The rows are grouped in 4 ways, from coarse to fine. Each group lies inside one group of the grouping before and may be the whole of it. The rows also spread widely along 13 directions, which tell nothing about the answers.
In the rows, zero is written as 128.
Some rows, each with its group in each grouping after it:
[ 97 131 143  81 106  87 140  88 113 144 135 152  82 144  86  80 155 175
 179 141 104]
q798 q331 mol q129
[151 190 126 117 131 142 170 122  88 152 109 100  70  96 144 119 113 149
  92 144 149]
q798 q309 vani q447
[134 184  80  79  99  47 119 156  74 134 107  24 103 110 148 133 153  94
 150 163 141]
q521 q673 tor q444
[105 110  28  77 154 158  82 171 110 153 169 147  53  87  85  86  76 152
 130  88 137]
q521 q288 bev q132
[130 108 132 105 107 114 166  94  99 177  79 144  87 132 133 101 166 182
 106 180 133]
q521 q288 dur q784
[103 161 146  95 172 107 140 144 142 143 153 120  70 114  98  63 157 159
 162 105 107]
q521 q288 bev q929
[116 150 104  98 107 102 112 161 103 146 129 119 108 146 109  98 151 129
 142 146 128]
q521 q799 gevo q590
[146 131  66  67 119 101 101  95 123 142 107 133  74 115 115 154  93 131
 111 133 133]
q587 q591 Furo q379
[132 147 142  90 132 159 121 120 163 119 120 184  65  90 127 150  80 116
 146  60 105]
q521 q673 bulu q437
[120 157  80 100 136  81 136 158  82 121 112  64 145 135 117 110 155 106
  92 162 135]
q521 q673 vok q473
[ 52 114  54 133 118 105  90 159 133 147 146 100  72 167 176  91 127 161
 119 181 179]
q587 q591 Furo q814
[144 176 144 154  92 101 146  71 156 155 124 146 115 118 139 131 155 129
  91 131 124]
q521 q673 bulu q431
[145 105 134 165 114 136 148 151 152 177  99 127 112 123 103 160 142 108
 107 125 101]
q798 q331 maduv q162
[109 194 125 162 121 105 146 100 107 144 170 122  96 117  90 120 137 136
 121 135 135]
q798 q309 vani q266
[ 79 162 155 141 128 149 137 156 119 111 140 150 108 111 142  64 127 154
 153 110 146]
q587 q591 sofab q639
[ 93 127 119 127 101  92 139 170  73 136  96  86 110 121 121 177 127 103
 173 161 139]
q587 q421 biru q536
[ 54  51  81 151 160 107 145 122 159 114 161 124 107 138 106 112 130 150
 122 115 114]
q798 q309 padas q654
[ 85  62  72 164 143 135 121 209 172 133 119  71 114 112 191 111 127 122
 119 107 136]
q587 q683 Volo q436
[140 116 110  85 160  93 201 138 105 126  80  50  90 120 129 165 121 125
  93 163 105]
q587 q421 paze q994
[122 102  66 157 107  95 107 127 142 152 105 102 153 110 154 115 151 124
  74 143 153]
q587 q591 lete q141
[121 133 114 155  76 159 152 125 119 147 120 151  98 145 156 124 125 143
  73 157 138]
q521 q288 dur q927
[ 59 150 112 110 111 210 126 201  33  99 101 169  69 118 172 147  42 126
 142 149 183]
q521 q288 Vuted q124
[108 151 141  92 110 128 147 142 108  99  96 138  96 160 162 122 110 137
 118 156 141]
q587 q421 bis q825
[ 97 109  91 140 103 157 107 216  69 139  99 114 136 115 127 122 116 104
 140 134 151]
q798 q331 maduv q162
[ 88 135  63 154  84 113  79 140 127 143 137 122  99 107 164 139 106 117
 133 134 172]
q587 q591 Furo q814
[130 155 138  94 129  98 151 124 103 121  92 118 113 121 110 156 123 115
 127 139 120]
q587 q421 biru q536
[110  86  93 134 105  96 165  90 145 121 135 133 113 129 114 157 123 124
 103 126  99]
q521 q799 gevo q590
[116 165 137 135 101 104 145 159  62 148 110  92 115 112 108 140 138 116
 161 160 141]
q587 q591 lete q141
[ 80  93 123 150 164  98 150 141  87 151 113 124 133  98  62 139 146 133
 147 142 125]
q587 q591 sofab q639
[142  79 122  88 118  98 199  88  74 157 101 129 110 146  35 131 152 177
 127 175  88]
q587 q591 Furo q379
[ 78 123 146 148 138 123 133 113 137 133 106 178 120 114 136 122 143 140
 120 127 138]
q521 q288 Vuted q124
[151 172 133  84 120 111 140 162  59 162 109 104  89 116  81 125 133 133
 171 147 121]
q587 q683 Volo q436
[ 81 124 115 172 159 112 154 120 176 101 141 113 144 115 155 114 141 113
  74 104 121]
q521 q673 bulu q431
[105 139 142 139 124 156 173 145  92 110 126 153 125 156 111 121 111 138
 104 145 120]
q587 q683 Volo q436
[163 147 121  96 103  69 149 120 152 117 105  64  98 117 126 178 127  86
 145 115  92]
q587 q591 Furo q814
[155 148  95 164  80 139 142 148 102 163  89  98 121 113 146 178 116 101
  77 162 150]
q587 q591 Furo q814
[109 133 142 131 124 152 115 183 129 146 107 153 144 157 130  60 174 145
 114 134 133]
q521 q673 bulu q431
[103 109  79 133 119 117 110 140 146 148 118 115 105 111 168 112 134 134
 106 127 146]
q521 q673 bulu q431
[124  88 100 122  99 117 117 118 156 152 146 162 124 139  70  81 158 163
 142 109 101]
q587 q591 Furo q379
[163 143  86 109 100  69 139  81 128 179 132 113 113 112  76 107 164 155
 103 143 116]
q587 q421 biru q536

New rows, each followed by its group in each grouping:
[ 95 132 142  96 129 137 101 150 139 144 146 169  57  98 108  86 111 161
 210  83 125]
q587 q591 lete q141
[141 159 124 129 138 136 116 161 155 154 109 123 121 122 147  84 160 126
  84 118 132]
q521 q288 bev q929
[122 107  54 212  73 163 142 214 105 186 159  85 123 135 103 123 132 127
  83 163 143]
q587 q421 bis q825
[100 154 128 140 119 116 129  79 167 116 152 169  78 158 126 154 103 127
 102 119 121]
q798 q309 vani q447
[148  94 159 101 133 128 184 108 145 149  70 146  86 159 108 168 128 146
 103 156  94]
q587 q591 Furo q814
[137 121 100 127 125 115 141 150 130 149  88  92 123  95 165  95 150 145
  92 138 148]
q587 q421 bis q825
[109 136  82  91 150  84 128 145 165 113 120  65  96 118 179  86 136 137
 106 121 137]
q587 q421 biru q536
[143 169 118 121 126  80 124 179 124 172 111  67 101 142 110 152 166  89
 127 158 115]
q521 q799 gevo q590
[ 90 164  80 165 128 144 150 133 110 116 146  91 106  70 181  87 105 148
  88 126 173]
q587 q591 Furo q379
[105 115 133 129 105 126 136 138 117 150 112 136  98  88 140 113 140 145
 170 111 130]
q521 q673 bulu q431
[112 121 127 112  94 160 113 161  94 142  92 175 102 109 132 135 105 139
 154 127 145]
q587 q421 paze q994
[120 131 106 138 136  90 101  72 152 147 115 169 114 125  98 178 123 109
  88 122 129]
q798 q309 vani q447
[126 126 114 138 122 129 149 131  57 143  83 146 156 123 101 151 126 124
  86 166 143]
q587 q683 Volo q436
[146 140 110 101 113  83 125 124  95 150  56  94 125 113 150 148 143 117
 102 169 153]
q587 q591 sofab q639
[ 75 108 115 144 137 171 104 182 132 126 154 185 106 117  85 126 100 114
 151  80 116]
q521 q288 bev q132
[ 66 101 154  97 106 168 113 180  88 156 100 181  41 124 144 101 103 184
 221 139 158]
q587 q591 sofab q639
[ 80 192 134 146 138 106 123 129  85 146 158 148 121 125  77 101 154 132
 138 144 142]
q521 q673 bulu q437
[116  76  98 139 111 121 140  76 148 157 143 183 102 102  71 128 121 165
 131 106 108]
q587 q591 Furo q814
[113 177 114 133 141 130 130 208  67 153 121  82 122 102 104 105 152 111
 137 143 141]
q521 q673 tor q444
[ 75 145 158 127 140 127 164 155  88 122 127 135 101 151 108 110 141 141
 140 154 125]
q521 q288 bev q132
[ 82 140 135 118 119 127 129 144 111 134 136 167  92 164  91 128 119 144
 147 147 128]
q587 q421 biru q536
[153 153 138  68 150 107 149 178 118 134 103  63  85 124 110  96 154 131
 163 116 100]
q798 q309 vani q266
[ 94 143  73 203  81 111 115 144 124 151 164 105 122  85 129 161 124  90
 124 115 145]
q521 q673 vok q473
[110 116  83 160 106 101 124 101 152 142 132 129 128 123 136 114 138 138
  79 138 143]
q587 q591 sofab q639
[ 80 145 130 193  84  88  92 125 182 163 159 155 112 159 137 113 170 135
 136 145 144]
q587 q421 bis q825
[131 158 118 177  87 131 147 145 109 131 111 111 149  78 141 147 136  90
 107 114 135]
q521 q288 Vuted q124
[143 156 126 120  84  72 127  89 138 149 102 118 102 136 131 160 145 118
 127 154 127]
q587 q591 Furo q814
[147  97 119 101 110 131 129 127 111 140  69 159 152 114 116  91 149 151
 105 128 130]
q587 q591 sofab q639
[119 137 159 217 124 162 155 114 177 161 131 191 136  98 101 155 131 123
  81  98 118]
q587 q421 biru q536
[112 188  94 169 149 132 202 187  54 125 170  41 129  92  79 115 129 105
  93 141 123]
q521 q673 vok q473
[ 81  89  69 195  91  81 103 113 124 151 152 127 161 134  88 137 165 120
 119 141 136]
q798 q309 vani q266
[167 217 150 109 151 118 135 173  88 145 114  99 105 107  75 166 116  78
 138 119 110]
q587 q683 Volo q436
[121 147 144 121  90 119 145 160 112 154 141 111  71 125  96 115 135 132
 192 120 104]
q798 q331 maduv q162
[129 173 132 170  64 183 125 147 124 123 149 175 129 111 127 101 106 114
 114  89 131]
q798 q331 maduv q162
[ 88  88  70 196 124 100 217  79  85 153 114  91 104 136 134 203 106 144
  18 227 154]
q587 q421 bis q825
[116 108  79 142 129 145 186 104 109 116 132 116 122 105 139  97 103 161
  48 139 138]
q587 q591 lete q141
[126  76  99 124 164 155 131 194 133 148  92 127 101 104  97 178  94 104
 111 111 114]
q587 q421 bis q825
[142 142 113 125 102  83 160 114 122 151 135  94 121 124 100  95 177 139
 111 139 106]
q521 q288 bev q132
[116 127  98 118  94  79 101  97 107 190 137 168 111 162  61 104 178 158
 121 171 128]
q521 q288 bev q132
[115 139  99 132 147  84 124 111 107 166 137 135 119  72  71 127 148 127
 133 117 124]
q521 q799 gevo q590
[178 123 100  97  90 177 144 204  96 173  90  99  69 126 120 156 103 113
 116 136 113]
q521 q288 bev q929
[ 63 114 129 115 197 106 171 203  88 131 119  71  78 131  94 166 121 106
 160 153 110]
q521 q799 gevo q590
[ 80 119 107 143 129 135 145  99 159 116 147 155  66 122 157 152  86 133
  99 114 129]
q521 q288 bev q929
[123 125 163  75 157  93 144 108 129 136  80 145  92 122 104 128 144 148
 159 132 111]
q587 q591 Furo q814
[137  59  80  87  79  99  85 149 144 170  89 126  85 140 107 167 129 125
 176 131 111]
q587 q591 Furo q379
[145 138 128 159 109  91 155  93 187 147 138 111 114 108 124 122 169 118
 100 103  93]
q521 q288 dur q784
[119 157 135 100 116 102 163 118 109 107 125 100  90 114 133 123 114 132
 146 127 122]
q587 q591 lete q141
[112 139 123  70 159 120 141 164 127 131 127 105  44 142 112 122 116 131
 151 128 104]
q521 q288 dur q784
[137 119  90 138  87 154 139 129 112 175 129 147  65  97 114 159  97 134
 114 125 128]
q521 q288 bev q132
[103 137 133  79 121 118 183 131  95 115 134 116  63 187 125  95 118 176
 136 172 114]
q587 q683 Volo q436
[102  86 113 124 164  99 167 153 118 151 119  89  98 131  73 143 140 126
 132 141  94]
q798 q331 maduv q162
[103  91  95 125 114 145 101 188 128 116  97 123 120 142 148 142 112 104
 128 114 134]
q798 q309 vani q447
[154 156  94 119 122 145 110 161 150 138 156 130 114  95  89  71 124 129
 118  74 115]
q587 q591 sofab q639
[ 77 143 153  63 148 100 160 125  71 115 102 117  56 147 106 156 103 133
 175 165 115]
q798 q331 mol q129
[110 144 126 159  80  61 129  94  83 127 114 133 161  92  90 177 145  94
 152 138 134]
q587 q421 bis q825
[ 99 116 110 116 172  80 192  85 141 124 128  79  61 104 129 158 109 145
 113 142 114]
q587 q591 Furo q814
[172 204 153 112 113 104 162 150 103 135  95  68 133 122 121 101 170 117
 114 148 119]
q587 q591 Furo q379
[137 119  92 173 134 100 203  90 129 166 153  80  65 103  53 241  92 103
  94 145  86]
q587 q591 Furo q379
[138  47  99 106 134 145 134 182 162 154  80 107 104 133 110 153 124 110
 117 111  83]
q798 q331 mol q129
[144 132  90  68 107 113 100 120 105 164  72 126  58  85 168 154 105 131
 134 135 153]
q521 q288 bev q929
[114 135  78 113 102  79  86 105 150 147 141 123  63 101 125 165  98 113
 155 113 136]
q587 q591 sofab q639
[158 114 125 129 113  66 181  79 125 152  69  61  87  70 150 212 134 105
 127 138 117]
q798 q309 padas q654
[135 116 137  90 165 105 136 176 101 133  77 122 141 133  64 173 143  80
 130 129  90]
q521 q799 gevo q590
[ 87 186 170 159 102  86 129 124 123 152 139 141 110 135 116 121 175 126
 166 144 132]
q521 q673 vok q473
[122  85 115 115 135  93 163 113 134 126  79 102 129 135 127 148 146 132
 100 153 112]
q587 q591 Furo q379
[ 92 191  91 156  97  38 124 143  60 143 151  39 142 131  90 130 176 102
 153 188 150]
q587 q591 Furo q379
[127 151 127 157 110 115 131 133  96 168 109 123 152 119 120  66 192 157
 105 157 156]
q798 q309 padas q654
[103 161 102 178  60 126 131 118 107 152 176 141  92 120 127 125 112 141
 144 135 144]
q587 q683 Volo q436
[136 145 124  94 147 115 151 131 117 129  96  91  75  97 141 143 114 127
 131 120 125]
q798 q309 vani q266
[ 88 138 152 180 172 132 134 193 128 187 136 123 103 106  70 143 160 113
 155 121 116]
q521 q673 bulu q437
[115 138 117 118  91  97 146 138  82 126 100 105 143 171 129 129 157 119
 105 181 131]
q521 q673 bulu q431
[168 228 211 107  92 140 157 134 145 125 115 148  98 123 136 100 150 119
 151  94 101]
q521 q673 vok q473
[100  60  72 155 182 145 183 126 127 152 136 106  82  81  98 143  99 156
  84 113 117]
q798 q309 vani q447
[159 166 132 118 122 154 168 171  86 129 117 100 106  86  91 133 102 110
 130 107 112]
q587 q591 sofab q639
[ 99 117  99 150  67 105 123  84 131 139 161 175  96 123 104 138 113 148
 143 127 131]
q587 q421 bis q825
[148 149  93 127  92 130 151 163  93 160 124  91 126 155 117  62 175 148
  77 172 129]
q521 q288 dur q784
[155 165 109 117 124 173 150 148  63 151  99 148 101 111  92 161  93 108
  71 148 132]
q521 q288 dur q784
[ 99 174 206 163 105 139 193 115 106 132 109 156 100 112 156 103 144 168
 140 149 144]
q587 q421 bis q825
[159 126 135 141  77 104 185 168 158 173 101  52  68 178 156 177 156 107
 110 175  93]
q521 q799 gevo q590
[125 154 132 139 115 126 136  99 141 121 140 154  98  62 109 152  96 115
 155  73 116]
q587 q591 Furo q814
[121 104 135 172 158 168 126 175 146 156  90 150 145 103 122 120 146 123
  94 101 132]
q798 q309 vani q447
[ 80 182 134 148 119 104 137 136 125 103 154 104 104 113 150  95 129 129
 147 121 145]
q587 q591 sofab q639
[140 167  54 113  85 132 103 147 105 120 156 112  99 112 135 123  81 110
 112 110 141]
q587 q683 Volo q436
[ 88 101 101 142  75  93 105  36 149 160 117 205 111 142 155  98 147 180
  93 157 158]
q798 q331 maduv q162
[141 174 152 139  86 177 112 216  74 131  83 141 165 105 122 125 137  81
 143 109 137]
q521 q673 bulu q437
[ 91 101  89 110 152  69 177 103 140 160 156  79  65 120 106  80 156 194
 132 150 116]
q587 q421 biru q536
[134 187 110  96 125 137 126 110 119 147 129 135  44  77 157 129  87 139
 124 111 147]
q521 q673 bulu q431
[108  95 125  98  85 115 168 126  98 124 125 130 103 144 108  88 153 164
 157 139 101]
q521 q288 dur q927
[107 185  61 139 128  76 120 104 105 128 181  88  93  84  93 166 100  86
 113 117 132]
q521 q288 bev q929
[152 146 148 167 136  91 184 128 159 163  93  56 125 112 139 132 186 125
  89 150 111]
q587 q591 Furo q379
[107 131  75 119 140 104  87 128 102 142 147 148 113  88  46 156 104 108
 153 104 125]
q587 q591 Furo q379
[ 93 152 131 164 107 166 182 119 125 125 153 148  78 138 154 104 113 158
  79 143 133]
q521 q288 dur q927
[ 79 110 104 141 146 110 104 146 178 110 164 152 159 187  84  55 171 144
 102 120 109]
q587 q591 Furo q379
[130 139 115 100  39  92  97 113 139 138 112 139  64 168 143 188 103  96
 163 141 117]
q798 q331 maduv q162
[ 91 139 119  89 115  62 128  79 146 125 166 137  73 156 100  91 140 166
 164 135 113]
q587 q591 lete q141
[ 87 114  88 156  77 185 100 127 112 136 132 221  95 151 122 190  60 111
  92 134 148]
q521 q673 bulu q437
[122 131 105 142 164 131 168 124 171 135 155 106  79 149 111 120 123 142
  66 125 105]
q798 q309 vani q266
[151 171 120 180 152 140 178 149 164 129 151  65 130  66 138  79 149 123
  76  74 114]
q798 q309 vani q447
[116 128  52 140 113  97 116 147 113 149 110  61 129 121 147 137 134 100
  72 162 146]
q798 q331 mol q129
[141 111 101 109 111  77 193  54 139 146  60  62  90 113 209 140 142 153
  47 185 135]
q798 q331 mol q129
[149 126  86  72 128 114  72 126 155 147  85 164 101 118 129 152 114 105
 103 105 129]
q521 q673 vok q473
[118 121 112 143 111 109 106 169 137 159  87 106 127 146 145 137 156 113
 117 159 144]
q587 q591 Furo q814
[ 87  81 190 161 182 115 190 208 150 161 140  88 107  73  64  69 196 164
 231  79  76]
q587 q421 bis q825
[ 78 133 107 166 106 107 127 157 104 140 157 113 119 127  95 122 140 126
 161 140 136]
q587 q591 Furo q814
[100 143 135 129 104 112 108 145 112 145  92 146 126 162 140 118 152 134
 128 171 154]
q587 q591 Furo q814
[ 87 128 220  86 226 132 197 133 175 126 105 143  47 144 113  85 148 188
 158 119  87]
q587 q591 Furo q379
[ 98 103  54 137 139 141 142 110 160 131 172 140  70 109 118 135  85 139
  80 103 116]
q521 q673 tor q444
[110 154 105 108 136 119 130 161  64 116 109 114 156 126  97  91 140 128
 116 152 146]
q587 q591 Furo q814
[147 101  75  86  73  66 100 115 107 161  81  94  95 111 121 182 130 112
 164 150 129]
q587 q591 Furo q379
[ 93  81  99 126 163 123 143 157  82 156 114 136 122 129  51 137 141 130
 117 150 112]
q521 q288 dur q784
[125 133 138  92  79  48 127 118 108 142  94  92 120 150 127 112 181 136
 176 165 124]
q587 q591 lete q141
